There are 5 ways to turn a row about zero (a turn may also mirror it). The second row of each pair is the first, turned, with some noise. The first 30 pairs use one turn. New pairs use 2 turns, one after the other, and a turn may come again.
Some pairs, each with its turns in order after it:
15  -38  21  -30  25
-24  40  36  -8  14 | (3)

12  17  -1  19  30
-26  5  -22  -11  -16 | (3)

-3  49  -28  50  30
-23  -34  -52  -20  -36 | (3)

-39  -10  9  -15  -31
-2  -21  -7  -25  -44 | (0)

-4  -21  -9  -14  6
-9  -3  26  -4  7 | (3)

25  44  43  -43  7
40  38  -14  56  -13 | (4)

-19  -4  5  -34  -38
9  -40  -30  24  -15 | (4)

-8  -21  21  -4  -40
-3  -43  6  6  -25 | (1)

34  -33  10  31  -2
-11  -3  -5  -28  -50 | (2)

-35  -33  37  19  -38
33  -41  -11  -39  -33 | (4)

28  -14  27  44  -8
11  8  -24  -28  -45 | (2)

46  -10  -42  20  -21
-25  -46  -13  -41  -10 | (2)

-45  -34  4  46  -46
6  -47  48  -49  -27 | (0)

-2  -39  -30  -6  7
12  -10  -35  -29  6 | (1)

14  -7  -32  -18  -2
-24  -29  9  -2  11 | (2)

25  3  38  -12  45
41  46  2  6  20 | (4)

-29  16  7  -4  38
-33  25  -13  -24  10 | (0)

-5  -37  43  35  -21
-19  -28  13  -21  -58 | (1)

27  -13  -5  -15  14
19  -4  6  -26  19 | (1)

23  -34  -6  -18  -25
30  1  21  24  -31 | (0)

24  14  34  -25  11
-23  3  -21  40  -8 | (0)

-37  21  -41  18  -9
25  -8  16  -29  48 | (2)

-47  40  1  -26  -4
14  -33  23  50  -7 | (4)

-29  33  38  1  -20
32  -15  17  23  -38 | (4)

49  -22  48  41  48
-4  31  51  -67  -29 | (1)

-41  -13  0  -21  26
0  27  41  20  16 | (2)

37  -43  -25  -18  20
37  -6  -17  -53  21 | (1)

13  -25  3  -6  -2
-9  8  14  9  16 | (3)

49  -41  17  48  -14
-33  12  -34  25  59 | (3)

-5  47  43  -30  -6
-42  -17  -54  16  -11 | (0)

New pairs. What belongs after each?
-34  3  -49  -41  -29
8  -39  38  -38  -39 | (3) (1)

-38  -15  7  27  46
47  35  -25  4  19 | (4) (4)

23  -11  -46  -8  11
-31  -19  -14  -4  -37 | (3) (1)

-20  -49  4  -32  7
10  56  -5  -23  -12 | (3) (3)

8  12  -36  47  27
27  40  -1  44  12 | (4) (2)

2  -49  43  29  -48
14  -77  -12  1  -28 | (1) (1)

-47  -36  5  6  -26
18  -21  -52  14  -24 | (0) (4)

-41  4  -47  40  50
21  30  8  -15  -80 | (3) (0)

-27  14  -31  -50  -11
-16  17  -30  -34  -40 | (4) (1)

-14  2  -40  16  -11
-12  -3  21  -4  39 | (3) (3)

-34  -20  -36  -11  13
-54  6  3  15  -12 | (2) (0)

9  13  -16  5  -37
-20  12  1  -38  -2 | (3) (4)

5  -29  -34  -19  2
13  18  14  -30  25 | (2) (3)

37  -16  -26  19  34
-31  -31  -16  28  22 | (2) (1)

-49  -17  28  -30  24
29  11  17  -62  -6 | (4) (1)

8  13  -39  -40  -47
-3  36  66  -5  -8 | (2) (0)

27  -41  -5  12  -36
-15  -49  1  9  -29 | (1) (2)

1  28  -4  12  -17
-11  -17  -1  22  9 | (3) (3)

1  -1  19  2  -37
36  -7  -3  -14  -18 | (2) (1)

-46  -6  -12  10  37
-6  -45  -1  -9  37 | (3) (1)

-43  14  -9  -48  -35
-57  22  -32  -15  30 | (2) (3)

12  30  33  49  -19
-20  -71  -3  11  -7 | (1) (0)

-24  -38  -40  36  35
-48  3  -41  23  -43 | (2) (0)

1  2  7  17  17
-7  -12  -22  -2  -8 | (1) (0)

-36  -9  34  33  43
13  -17  62  -32  22 | (4) (1)

37  -46  10  24  -8
53  -7  23  27  22 | (2) (3)

-17  -42  49  -39  -19
62  -16  -16  14  37 | (0) (3)

-40  37  -8  -46  -8
63  6  -30  -21  -11 | (0) (0)

10  -27  14  36  7
-32  -8  30  -13  -11 | (0) (1)

-13  38  45  8  36
26  12  61  0  -18 | (4) (1)

-15  13  22  21  -16
27  21  -4  11  16 | (3) (0)

41  37  -16  18  8
-27  -31  8  21  38 | (2) (4)

27  -8  -21  -39  16
-21  3  46  -1  22 | (4) (4)

31  -44  -7  -11  37
-36  -38  -20  8  35 | (0) (0)

38  -50  -32  -6  -31
35  7  48  -48  8 | (3) (4)

13  -40  7  -47  2
-59  -20  -10  7  10 | (3) (0)

48  14  40  34  -38
28  -59  -36  15  33 | (4) (2)

-13  -46  -12  -8  35
-23  -9  34  24  32 | (1) (2)

-42  45  -6  26  -46
-51  -49  6  -24  -30 | (3) (2)

23  36  0  34  -47
-52  0  20  -3  43 | (0) (3)

1  -43  -48  -21  -3
-45  -26  40  31  -12 | (1) (3)

-21  -46  -13  2  33
-45  25  23  26  -5 | (4) (2)

22  -33  -32  46  6
-11  -57  -20  16  26 | (1) (2)

20  19  -9  -38  -25
-11  -12  13  -41  20 | (2) (4)

-27  3  48  -36  -30
-32  -5  -66  11  -6 | (3) (2)

-28  42  36  25  -7
-17  -15  22  49  -28 | (3) (3)

-44  -42  42  4  6
-39  35  34  42  13 | (4) (3)

-43  28  -16  36  -21
36  26  6  -7  55 | (4) (3)

-20  3  -29  -50  -5
-34  25  29  -34  2 | (1) (2)

-28  3  -48  -30  0
-14  -21  34  26  -41 | (3) (0)

30  8  17  -36  40
-48  37  -16  25  -3 | (1) (0)

44  11  -31  -23  -9
-37  45  13  -19  -3 | (0) (4)

